The rows are grouped in 3 different ways at once. Each group adds its own fixed numbers to the row, and there is some noise. The rows also spread widely along 11 directions, which tell nothing about the answers.
(in the rows, 128 means zero)
Some rows, each with its group in each grouping after it:
[176 150 133 106 141 119 149 128 101 144 102 112 151 122 123 158 102 119
 111 113 131 120 130  83 115 128 127 132 121 138 105 140 119 140 109 118
  83 137 158 128 112 124 146 115 134 133] => Q275 gesas loz
[113  89 104 142  68  83 138 144 121 160 178 150 113 156 104 100 121  67
 158 148 127 159 102 154 100 148 122 140 102 105 144 153 130 159 106  87
 193 100 117 158 138 130 129  81 119 133] => Q815 kol rezog
[177  74 137 152  95 136 121 144 125 125 137 143 132 114 160 126 100  80
 150 143 120 130  82 118  86 177 128 131 138 114 129 164 119 165 101 130
 168 151 146 127 169 148 108 107  99 130] => Q815 soron loz
[179 123 139 108 145  68 155 179 147  85 128 118 138 142  82 150 156 165
  74 136 143 135 139 104 149  84  82 130  99 117 116  84 147 180 117 137
 111 114 101 168 105 102  95 133 167  90] => Q120 giser Bup
[120 122 150 147  95  97 134 156 110 122 122 119 133 116 105  87 167 110
 104 131 142 152 120 146 156 147 113 117 143 123 131 105 147 147 127 120
 144 122  81 153 151  83 118  81 139 104] => Q373 kol Fifi
[162 148 137  93 141 129 127 134 144 124 105 135 107 150 114 126 133 145
 106 127 133 122 112 121 152 107 132 123 125 136 114 103 136 135 133 173
 108 132 108 135 114 124 118 143 153 103] => Q490 giser rezog
[132 137 141 194 112 144 160 128  92 143 100 119 175  96 148 122 121 103
 191 135 132  96 130  93 163 176 153 116 138  93 152 171 171 173 116 174
 146 129  85 124 138  96 178 135 157 160] => Q858 soron Bup
[138 130 110 140 138 135 110 148 140 136 144 127 169 114 156 137 120 126
 153 113  95 113 122 119 111 122 115 141 118 109 138 152 126 151 147 130
 128 128 153 120 129 152 117 136 149 137] => Q120 bomim Fifi
[168 122 104 139 143 170 124 136 151 128 126 158 145 125 162 119 107 138
 139 125 103 114  91 138 134 142 140 125 134 105 119 123 103 112 145 148
 149 158 147 127 141 155 102 144 121 121] => Q373 gesas rezog
[122 121 137 138 128 101 167 123 127 132 132 146 120 133 110 133 119 125
 134 131 131 142 136 125 118 143 131 137 105 123 120 122 123 141 109  99
 152 122 123 147 106 106 154 121 120 139] => Q275 bomim rezog
[105 156 118 123 140 134 127 143 157 115 114 130 140 126 101 110 157 161
 111 117 130 126 123 150 184  86 116 122 113 120 122  99 141 122 158 167
 125 128  83 139 124 121 113 149 174  91] => Q858 kol rezog
[142 134 137 116  66 106 103 160  90 137 125 133  97 133 113  80 147  93
  80 129 145 136 101 139 142 150 112 123 183 152 137 124 144 146 135 115
 116 136 122 127 163 128 114  99 129  97] => Q490 giser loz
[161 139  92 127 153 144 118 149 161 133 118 127 195 120 143 158 110 152
 145 106 112  97 129  96 137  96 130 132 106 119 124 154 131 159 141 174
 101 139 151 124 116 161 112 171 187 120] => Q120 bomim Bup
[183 101 164 101 101 181  99 138 150  73  94 132 101  98 189 156 118  97
 116 129 116 102 107 125 112 141 127 149 206 148 118 128 140 163 123 166
 134 147 145 100 161 139 106 171 115 106] => Q490 gesas Bup
[168 135 101 120 100 122 112 159 154 152 107 132 163 149 105 113 128 123
 129 120 136 112 104 113 162  93 143 123 129 144 124 146 158 159 134 206
  98 137 113 129 148 150 103 146 205  86] => Q490 giser Bup
[157 144 139 121 131 133 116 129 121 116 106 128 145 112 145 121 145 144
 110 121 126 110 125 120 129 131 139 119 147 131 124 125 122 131 144 132
 108 145 149 103 131 121 116 127 131 119] => Q275 giser Bup
[112 105  98 144 128 108 133 129 154 138 175 148 164 151 110 141 113 134
 167 129 113 134 141 134 100 107 128 138  78 113 142 140 120 155 122 100
 156 121 147 134 110 154 122 131 151 140] => Q815 bomim Bup
[119 124  83 167  99  91 180 125 102 196 138 158 166 136 105 103  98 100
 149 119 125 141 126 110 126 159 149 128  89 123 126 170 121 129 113  80
 140 127 143 153 117 119 166  98 142 143] => Q275 bomim rezog
[125 153 150 109 142 119 123 147 120 102 131 118 122 119 115 146 133 148
  99 111 139 121 146 116 134 111  89 135 140 130 134  95 140 149 132 117
 104 120 123 132 107 123 137 143 144 121] => Q858 bomim loz
[ 47 134 152 132 105  98 140 121 136 100 162 129  96 136  81 118 164 138
 127 132 135 147 160 167 137 116 110 141 121 128 139  99 148 152 138  82
 163  98  77 144 116 105 144 124 142 130] => Q858 bomim rezog
[129 126 148  83 111 105 145 120 167 155  80 107 129 142  72 141 147 114
 128 124 152 151 139 118 142  86 164 130  94 168  89 124 161 137 105 189
 104 117  78 146 131 109 133 109 182  97] => Q373 kol Fifi
[160 126 144 113 160 125 129 152 172 107 110 119 160 120 118 153 133 155
 126 119 119 126 128 115 125 106 109 130  99 118 112  99 138 155 124 177
 123 132 117 144 112 124 108 129 171 117] => Q815 bomim Fifi
[159 120 116 125 146 122 117 141 152 126 144 133 150 149 125 108 140 146
 125 134 127 141 106 136 118 111 135 118 106 120 117 120 101 126 131 139
 132 130 136 122 133 141  92 110 137 116] => Q120 kol Bup
[155 105 167 138  89 123 134 143  99 105 133 120 131 121 145 113 137  93
 136 143 133 135 114 126 101 171 136 124 163 122 120 128 126 170 112 111
 148 128 126 126 155 104 126  89 117 143] => Q373 gesas Bup
[145 163 143 129 135 108 168 129 100 159  83 122 127 132  80  95 135 142
  86 125 173 144 128 111 185 132 125 100 129 142 112  90 145 110 112 158
  96 134  85 149 113  86 154  99 148 106] => Q858 kol loz
[ 94 164 138 116 131  84 140 145  97 123 154 101 178 133 110 151 136 131
 147 114 128 126 163 104 110 116 124 131  84 105 122 145 129 178 132  82
 105  93 133 143  90 109 165 107 171 161] => Q373 bomim rezog
[102 163 126 135 119 143 114 118  97 125 138 138 107 138 123 105 146 142
 112 125 130 122 148 147 169 129 121 125 172 130 163  95 137 128 153 107
 128 124 115 112 117 130 134 144 125 131] => Q373 gesas Bup
[114 147 132 160 147 168 125  96 130 139 122 149 112 129 141 120 112 141
 161 131 129 109 138 134 149 145 154 124 144 121 158 111 140 116 139 159
 151 139 111 103 111 129 158 159 121 155] => Q275 bomim Bup
[116 144 176 126 119 154 136 103 124 104  98 138  60 128 106 117 143 140
  92 136 148 129 131 152 170 134 125 127 172 158 131  68 149 116 130 148
 136 145  85 125 131 107 135 143 106 110] => Q490 gesas loz
[122 125 138  86 152  92 126 129 182  91 143 121 151 155  89 155 164 179
 106 125 127 143 159 139 106  55 140 128  75 148  97 102 108 137 134  96
 110 123 138 127 115 136  90 131 157  96] => Q373 giser Bup
[157 132 128 117 147 149 143 106 147 134  90 144 135 123 135 132 112 144
 105 122 134 125 129 116 150 116 140 118 132 144 121 115 119 110 121 137
 121 147 144 122 112 118 127 151 115 105] => Q490 kol Bup
[144 131 128  93 164  92 142 145 161 108 133 112 153 144  87 174 131 158
 104 121 138 142 140 111 126  64  98 135  61 123 112  98 121 144 111 125
 108 118 124 161  90 130 111 131 157 100] => Q815 kol loz

New rows, each followed by its group in each grouping:
[145 134 110 139 109 128 135 118  92 184 122 134 141 122 140 116  98  87
 147 127 119 126 130 102 124 168 145 128 136 126 143 156 132 140 112 108
 126 123 151 124 133 130 154 114 118 148] => Q373 soron Fifi
[121 108 131 142 124 130 115 140 153 115 139 160 102 118 126 109 136 138
 103 127 117 135 120 165 134 136 103 138 155 129 147  89 131 126 140 117
 167 136 119 129 141 129 103 137 112 104] => Q275 bomim Fifi
[102 184 143 112 147 123 149  80  81 165 111 113 141 125 113 152 113 130
 140 107 139 121 170  96 123 132 154 124 108 151 125 141 125 123 119  99
  84 127 149 116  87 115 196 119 133 170] => Q275 bomim loz
[158 163 130  99 140 134 123 122 125 158 111 133 115 152 109 114 123 133
 130 123 141 131 113 114 129 128 155 117 125 138 104 117 120 123 132 180
 100 128 123 116 112 134 140 117 162 139] => Q275 bomim rezog
[102 136 124 119 110 128 137  97 138 168  99 139  94 123 100 135 129 115
 120 125 130 132 150 131 163 117 141 145 137 161 137 124 164 122 117 144
 126 126  98 125 127 126 150 161 139 110] => Q275 soron Fifi
[126 115  85 138 149 120 111 145 191 126 168 170 147 168  88 112 123 171
 122 126 122 138 116 156 138  70 113 131  93 127 146  98 113 136 144 135
 143 127 127 137 121 169  78 159 168  95] => Q490 bomim Bup
[ 81 165 139  96 145 132 102  86 123 158 160 123 101 159 112 133 139 135
 163 122 114 136 159 142 103 113 145 135 112 135 151 105 128 123 141 117
 122 101 137  99  94 146 153 115 134 179] => Q815 bomim Fifi
[ 54 198 184 145 145 126 112  97  73 126 143  81 157 119 121 112 177 149
 181 123 122 122 166 133 130 146 143 108 119 108 148 112 143 149 159 124
 115 101  98  96 103  95 180  73 153 201] => Q815 bomim Fifi
[186  88 134 122 137 157 137 144 158 120 106 163  64 131 154 138  95 103
 112 148 130 128 104 131 151 149 100 144 162 110 149  75 155 130 100 178
 177 132  91 158 123 117 118 164  92 102] => Q373 kol Fifi
[179 142  86 132 134 154 133 128 116 184 113 126 194 114 169 145  69  94
 170 104  91  95 119  80 112 141 141 137 118 119 134 184 121 139 126 141
  97 141 190 119 122 156 144 135 142 146] => Q490 gesas Fifi
[105 129  86 129 106 115 109 127 135 164 169 144 151 160 118 101 115 108
 162 125 111 138 105 149 113 111 143 133  95 120 137 161 101 128 138 105
 145 113 149 121 133 164 113 110 143 126] => Q490 kol rezog
[ 89 119 147 135  81 101 133 124 135 153 127 125 110 132  74 110 147  92
 152 134 144 145 133 147 137 128 142 136 124 151 130 130 171 159 118 154
 148 107  67 141 144 109 146 105 173 127] => Q275 bomim Fifi
[131 108 132 129 155 129 160  93 150 144 125 137 139 128 139 143 102 122
 148 128 111 137 138 122 108 129 143 132  94 126 125 129 108 110 104  93
 155 128 154 132 107 114 142 124  89 133] => Q490 kol Fifi
[127 125 172 146 126 149 128 137 138  95  94 114 158  89 150 120 152 133
 141 121 121 118 126 134 128 155 143 117 142 121 110 116 138 148 139 151
 144 147 102 127 151 100 128 111 142 125] => Q373 bomim Fifi
[137  94 144 181 102  98 163 133  87 134 173 151 114 137 135 103 110  96
 155 157 132 144 124 126 101 199 113 124 137  89 161 117 128 166  95  74
 192 108 129 143 116 103 152  80  82 182] => Q815 bomim Bup
[179 180  92 107 124 117 117 157  97 177 105 122 184 125 137  88 132 135
 102 101 124 116 103  93 143 140 144 108 135 126 108 156 109 125 153 150
  66 142 169 115 135 138 124 103 169 116] => Q858 giser rezog
[ 69 152 128 138 127 152 108  90 135 140 153 146 114 140 125  84 149 150
 169 120 118 133 122 173 124 141 165 118 123 127 130 120 110  96 159 125
 153 128 122  91 135 145 141 107 128 154] => Q858 bomim rezog
[118 138 146 178 132 134 165 109  87 127 129 143 108 121 144 119 119 129
 135 137 128 113 134 132 162 179 108 120 140  98 166 102 150 125 124  96
 169 143 111 143 109  97 167 122  72 152] => Q815 giser loz
[111 125 104 127 119 146 114 119 161 150 114 133 169 116 145 136 126 123
 154 106  96 106 133 134 128 113 159 136 112 135 128 160 139 120 153 134
 128 149 147 116 146 157 124 147 144 109] => Q373 giser Fifi
[152 156 101  85  81 135 130 116 127 219  52 159  69 123  96 108 114  97
  60 102 157 136 136 112 190 131 144 139 198 207 130 113 178 100 124 183
  75 141 114 127 135 133 150 165 157  76] => Q275 bomim Fifi
[116 144 124  95 112 127 107  88  93 180 141 120 104 132 140 155 104  74
 157 126 108 128 149 111  90 140 147 155 142 144 152 169 130 143 113  95
 110 102 165  96 118 149 169 132 110 168] => Q275 soron Fifi
[ 53 167 139 167 139  58 171  96  54 167 178 103 164 142  82 117 141 123
 170 129 123 152 179 130 120 139 120 123  64  97 162 134 123 136 119  19
 143  77 126 145  74  75 189  56 118 190] => Q275 kol Fifi
[133 124  99 153  98 145 133 153 161 133 105 136 202 101 126 100 134 130
 131 102 110 113  87 135 148 112 151 120 113 131  95 169 123 133 155 160
 123 161 130 129 173 145  92 125 186  84] => Q490 gesas rezog
[170 107 139 127 116 115 140 126 121 139 119 133 127 139 124 130 120 110
 136 146 145 142 118 105 118 144 152 123 127 128 121 132 128 163  93 144
 131 122 120 129 136 120 132 116 130 133] => Q373 soron Bup
[178 109 129 119 105 115 123 168 153 130 120 130 140 141 112 109 131 113
 133 133 150 131 103 115 124 127 133 125 140 133 110 125 148 170 114 198
 124 128 103 134 147 132 109 119 184 112] => Q858 bomim Bup
[ 62 154 215 170 119 117  99 130  70  52 152  81 149  91 126 104 199 136
 150 140 132 132 131 160 113 159 119 108 135  99 134 126 122 170 154  92
 147 119  86  98 158  87 135  66 133 163] => Q275 soron loz
[180  97 124 124 134 110 157 125 149 158 139 153 105 161 102 100 117 125
 120 148 126 164 100 139  97 151 131 124 114 133 112  93 108 112  99 128
 154 134 140 140 132 128  98  70  99 131] => Q815 gesas Fifi
[ 52 114 156 159 104 159 149  91 154 106 116 150 107 107 135 120 147 127
 161 129 117 126 140 170 142 153 167 130 136 131 126 122 149 122 141 119
 188 143  83 125 144 108 160 142 113 130] => Q373 bomim rezog
[ 94 108 145 119 143 146 117  93 171  94 132 118 167  86 175 178 133 134
 164 111  73 110 151 147  73 116 156 152  98 129 120 169 105 122 145  68
 153 147 180  97 141 141 125 148  94 129] => Q275 giser Fifi
[ 92 105 152 131 123 108 117 139 138  87 169 127 141 127 117 143 138 128
 142 128 121 139 138 149  90 119 114 136 102 124 130 122 119 161 127  74
 151 121 128 138 130 137 124 113 128 132] => Q373 bomim loz
[ 80 138 157 123 103 144 100  95 107 121 155 145  72 128 147  94 149 113
 140 133 122 140 123 176  97 165 151 135 167 137 137 119 109 116 151  83
 164 122 137  90 140 133 143 106  87 161] => Q275 bomim rezog
[ 19 143 155 134  88 112  78 135 132  87 185 104 137 126  99 121 192 130
 169 125 120 126 161 178 120  93 123 141 130 131 156 134 155 177 166 108
 149  90  87  98 141 141 130 126 184 143] => Q858 bomim Bup
[ 50 116 123 159 116 118 142  70 126 158 193 172  69 165 104  95 121 117
 178 148 119 157 134 187 101 155 151 138 102 123 160 114 107 105 128  62
 205 109 114 123 115 135 162 106  79 173] => Q275 bomim rezog
[123 150 145 144 145 135 153 109 134 113 113 121 155 125 115 135 145 164
 137 127 125 119 147 125 148 119 137 119 115 119 123 104 131 136 134 140
 126 132 113 122 109 108 132 122 140 138] => Q815 gesas Bup
[150 118 135 134  98 154 144 114 131 165  89 150 109 115 140 118  98  90
 136 121 140 121 114 115 130 173 155 124 160 156 115 145 147 120 108 161
 136 158 129 127 149 137 156 133 117 123] => Q858 bomim loz
[207 149 108 130 137 110 172 157 102 172  88 156 122 151 105  77 118 146
  79 131 157 134  98 100 191 155 128 100 135 117 112  87 134 118 121 175
 105 148 101 165 115  99 132 105 142 102] => Q373 giser rezog
